The groups are shells around one centre, one inside the other: the same stretched ball of 6 dimensions in 7 sizes.
In the rows, zero is written as 128.
Known rows, each followed by its group:
[127 107  75 127 107 114  88  83 120  74 102 111 156 124 134  94 104 130
 158 157 160 140 122  89 155]
nop
[118 121  89 138  93  98 114 111 163 111 132 108 143 119  59  84 105 183
 159 132 159 141 108 157 141]
mas
[134 126  89 122  95 122  83  86 129  81 103 116 163 124 128 100 108 128
 166 149 152 153 124 106 163]
mas
[143 131  98 144  80 106 110  95 173 117 121 108 154 107  58 105 102 193
 167 118 147 152  85 153 149]
rurit
[114 150 102 125  70 108 116 131 179 125 145 111 148 115  22  91 113 203
 172 125 139 153 111 195 125]
nop
[120 111  77 132 101 102 102 100 141  93 121 109 151 119  94  91 104 160
 159 149 156 144 111 120 140]
sizi
[135  89  73 145 118 107  94  68 122  76  91 104 146 123 139  83  97 134
 146 149 178 124 113  77 168]
nop
[106 102  85 147 113  96 109 105 147 101 119 103 129 131  77  51 106 165
 142 142 185 116 132 138 150]
rurit
[134 127  88 128  89 118  88  89 138  90 107 111 162 117 103 100 108 152
 167 145 144 153 113 113 146]
sizi
[135 137  94 120  89 121  79  91 134  86 109 119 171 123 121 107 111 132
 174 148 140 169 119 113 159]
sizi
[126 117  97 160  96  93  98  96 165 118 114 101 146 117  55  68 107 194
 153 132 159 144 102 136 140]
Pupod
[112 153  97  98  82 129  88 120 136  86 128 125 163 132 103  97 118 128
 177 151 143 162 148 154 153]
rurit
[120 112  93 146 100 107 111  97 155 105 111 101 131 125  70  61 105 174
 146 129 181 114 125 145 155]
Zilib
[137 116  98 154  93 107 109  86 164 112 106 101 140 116  67  77 102 185
 151 120 170 125 103 141 158]
nop
[136  94  91 147 121 117  98  65 128  77  84 107 133 136 144  63  98 117
 138 133 207 104 136 102 203]
rurit
[109 162 100 101  72 119  96 135 155 104 145 124 165 125  65 103 119 158
 184 145 128 175 133 178 133]
faf
[124 107  80 127 108 116  99  87 127  78 104 110 144 128 126  83 103 130
 153 146 176 124 131 110 167]
mas
[115 102  92 151 111 107 108  93 147  99 103  99 124 132  82  45 105 162
 137 133 196 100 138 136 164]
Pupod
[130 132  98 141  82 103 112 107 173 119 128 107 149 112  48  93 105 195
 165 123 150 148  96 163 141]
mas
[128 127 102 152  82  99 125 109 186 130 129 102 135 112  25  78 103 213
 156 110 164 130  96 182 144]
Pupod
[127 133  87 125  80 114 100 105 151 102 121 109 158 111  69 102 109 178
 170 141 135 153 107 137 127]
faf
[135 111  86 138  98 117 101  81 140  90  99 104 145 119 102  86 102 156
 153 136 168 124 115 114 158]
nop
[106 122  87 128  95 103 115 120 155 105 135 109 137 125  62  74 108 173
 157 139 165 131 127 163 139]
sizi
[118 119  89 145  96  97  99 105 156 110 121 105 148 119  64  75 108 183
 157 142 153 147 110 135 133]
Zilib
[121 123  94 133 100 118  87  93 135  90 102 109 149 130 104  70 111 142
 155 146 166 134 139 121 158]
rurit
[132  91  86 168 118  92  94  72 144  99  94  99 140 124 103  61 100 162
 139 138 183 125 107  96 165]
Pupod
[122  84  81 157 120  99 117  82 144  94 103  98 122 127  98  55  96 160
 133 132 203  96 121 120 170]
faf
[137 103  92 157 105 103 108  79 155 103 101 102 137 120  89  74  98 169
 146 124 183 119 105 126 171]
mas
[128 128  86 121  90 112 100 101 145  92 124 117 159 119 100 107 105 150
 170 142 148 156 111 134 152]
Zilib
[126 131  99 132  86 113 114 106 164 108 124 110 142 121  66  86 106 173
 161 123 165 134 116 167 158]
mas
[124 111  90 143  99 111 111  93 151 101 108 102 134 122  78  69 103 170
 148 130 178 114 122 139 155]
Zilib
[127 127 102 138  90 112 112 102 164 109 118 108 139 123  67  77 106 172
 156 120 172 128 119 164 163]
Zilib
[131 130 101 129  95 121  93  92 144  92 108 115 152 129 108  84 108 137
 161 134 168 141 130 136 177]
mas
[113 106  79 127 109 108 108 101 134  85 118 110 138 130 108  76 103 141
 151 146 179 123 133 128 160]
faf
[121 105  92 139 118 114  94  84 129  81  98 110 136 140 130  57 105 119
 143 142 196 116 147 116 189]
faf
[142 114  94 147  99 106 101  81 153 100 106 109 150 119  99  91 100 159
 156 127 168 140 101 124 171]
Zilib
[113 124  98 150  95  93 103 113 167 119 127 105 143 123  47  64 110 190
 155 134 160 144 114 156 138]
rurit
[127 121  86 135  84 107 125 106 167 111 128 104 139 109  50  96 100 196
 160 123 158 128  98 162 137]
Pupod
[133  95  79 133 119 118  92  69 116  67  89 110 144 132 157  80  99 109
 147 148 188 118 133  85 186]
nop
[119 127  87 144  86  90 102 113 166 119 134 106 157 110  43  92 108 203
 166 141 133 165  91 144 115]
Pupod
[130 108  81 126 111 116  87  80 120  72 101 115 155 130 148  91 103 114
 157 153 170 140 128  93 175]
sizi
[128  93  91 158 121 102  96  74 138  90  92 103 134 133 119  54 101 140
 137 136 199 113 127 106 185]
faf
[134 118  97 149  99 102  96  88 155 105 109 108 151 122  89  81 104 164
 156 132 164 146 106 128 163]
Zilib
[131 117  96 152 100 101  92  88 153 106 107 106 151 121  86  76 106 168
 155 136 161 146 108 122 156]
sizi
[117 141  96 119  75 117 122 123 168 112 137 111 142 117  44  92 109 186
 167 124 153 135 120 187 138]
Pupod
[128 111  93 147  97 105 123  96 165 109 117 103 129 120  65  74  99 181
 148 118 183 113 110 158 163]
nop
[129 111  83 117 111 128  85  78 111  63  94 116 152 136 162  87 105  96
 155 153 179 129 146  93 186]
rurit
[128 139  98 113  87 128  97 101 142  89 116 119 155 127 106  97 110 135
 169 136 159 145 133 146 169]
sizi
[115  98  77 145 113 100  97  91 133  90 107 102 141 125 100  66 104 157
 146 153 172 126 123 103 144]
faf

New rows. What belongs after each?
[128 123  87 130  95 105  97  97 146  95 121 114 159 120  99 100 105 153
 166 143 150 158 107 126 153]
Zilib
[126 118  84 111 109 128  81  84 110  62 100 121 158 138 165  92 107  90
 161 157 171 142 147  96 185]
Pupod
[137  91  86 153 124 110  82  59 120  75  79 105 144 133 153  65 100 117
 140 146 192 120 128  73 190]
rurit
[133 112  82 125 107 120  85  78 119  71  98 115 158 128 147  95 104 115
 159 152 165 142 127  91 172]
Zilib
[123 106  94 151 104 107 115  92 156 105 107 100 126 125  72  57 102 173
 141 124 191 104 124 146 164]
nop
[143 118  84 125  99 119  87  76 127  77 100 116 165 121 142 110 102 124
 166 146 155 153 111  94 171]
nop
[151  83  80 161 120 105  94  50 130  80  79 102 145 121 145  83  92 136
 141 136 189 119 100  71 187]
Pupod
[123 128 101 137  97 105  99 103 156 104 122 114 149 129  86  79 108 155
 160 133 166 149 121 150 167]
faf
[132 121  81 126  91 112  97  93 139  90 115 111 160 114 102 108 104 157
 167 146 144 152 105 115 142]
Zilib
[122 123  90 143  89  94 111 110 167 116 132 106 148 113  50  88 105 195
 162 132 150 149  97 153 133]
Zilib
[127 138  96 134  79 109 100 107 162 112 124 109 157 113  57  95 110 186
 169 134 138 157 105 150 132]
mas
[116  97  78 146 115  97 100  92 136  91 110 104 140 127 102  67 102 154
 146 149 177 126 121 109 152]
nop
[115 132  95 123  93 106 106 115 154 101 134 118 150 128  84  89 109 152
 165 137 160 151 124 161 159]
Pupod
[126 147  93 114  76 116  95 112 152 101 131 119 168 116  79 114 111 163
 180 142 128 173 110 148 137]
mas
[111 117  82 137  98 101  96 107 144 101 120 104 148 121  72  74 110 174
 157 152 151 142 121 126 125]
rurit
[118 126  78 116  91 112  95 107 135  88 125 114 161 119  98 103 108 151
 170 155 140 157 118 123 133]
nop
[115 131  91 117  97 114  89 108 135  87 121 119 157 132 109  86 112 132
 166 152 156 155 137 132 157]
Zilib
[117 126  94 121 100 120  97 102 136  87 113 114 145 134 108  75 110 132
 157 143 173 131 145 139 168]
mas
[125 120  90 128  97 112 109  99 148  94 120 113 144 125  97  88 104 149
 159 133 171 134 122 144 167]
mas
[140  94  81 149 118 108  85  63 123  77  87 107 151 127 147  82  99 125
 147 147 179 132 115  75 180]
nop
[144  87  84 166 120 100  88  57 133  87  81 101 146 123 131  71  97 144
 140 140 184 126 105  74 178]
Pupod
[132 123  84 131  91 110  91  92 141  94 112 110 162 115  97 103 106 160
 167 147 141 157 105 112 140]
mas
[138 103  77 145 100 103 105  81 145  95 107 103 150 110  97  99  97 170
 156 138 158 137  92 106 147]
nop
[110 142  90 128  75  99 105 130 168 120 144 109 158 111  29  95 114 204
 174 143 124 167 104 166 104]
rurit
[134  95  85 154 111 108 106  73 142  92  93  99 133 122 104  68  98 158
 140 131 189 107 116 109 170]
Zilib
[127 115  82 126 105 112  88  88 127  79 109 115 158 127 131  94 105 126
 161 153 160 150 123 102 163]
Zilib
[120 134 101 129  88 116 105 108 157 104 120 111 143 127  72  76 110 163
 160 130 165 134 131 162 157]
mas
[115 135  92 115  83 120 116 117 155 101 131 112 142 122  67  89 108 167
 165 132 160 131 130 171 146]
rurit
[135 106  83 128 108 124  96  74 123  73  93 110 146 128 142  87 101 120
 152 142 180 121 130 100 180]
nop
[106 153  96 111  73 108 110 139 166 114 153 118 157 119  42 100 115 182
 179 139 131 167 119 187 123]
faf
[122 121  91 140  88 106 117 106 164 112 123 103 138 115  51  80 104 192
 156 127 162 127 109 158 139]
mas
[118 130  94 142  89  95  99 112 163 116 130 109 155 118  55  84 110 187
 165 139 143 161 105 148 131]
nop
[117 137 100 118  97 120  85 105 136  87 116 121 157 137 115  80 114 122
 165 147 162 153 146 138 171]
faf
[148  81  80 154 125 114  95  49 121  71  74 103 139 127 160  76  92 119
 137 137 201 106 116  70 198]
Pupod
[140  88  78 155 119 101  94  64 131  83  90 103 146 122 132  80  96 142
 144 143 181 126 105  80 173]
nop
[130  93  82 147 116 102 108  79 139  87 104 106 136 126 118  76  96 143
 143 136 191 117 115 111 178]
faf
[116 123 100 134  95 114 120 108 161 106 121 107 127 129  66  63 106 167
 149 121 187 110 135 175 167]
Pupod
[110 127  83 116  90 115 109 116 144  94 129 111 146 123  78  88 109 160
 164 145 155 136 130 150 136]
nop
[117 147  96 111  86 117  85 115 142  93 129 123 168 129 100 100 116 137
 177 151 138 174 131 143 150]
nop
[147  85  80 157 117 108 102  57 133  82  83 101 138 121 134  80  92 142
 140 132 192 110 106  85 184]
faf
[116 145  95 107  86 124  90 113 139  89 124 121 160 130 101  94 115 134
 173 148 147 158 140 147 153]
Zilib
[120 109  94 148 103 108 115  96 156 105 109 100 125 127  70  55 104 172
 142 125 190 104 129 150 162]
faf
[134 104  81 145 100 104 110  85 149  97 109 103 143 114  90  89  98 171
 152 133 168 127 100 119 152]
mas
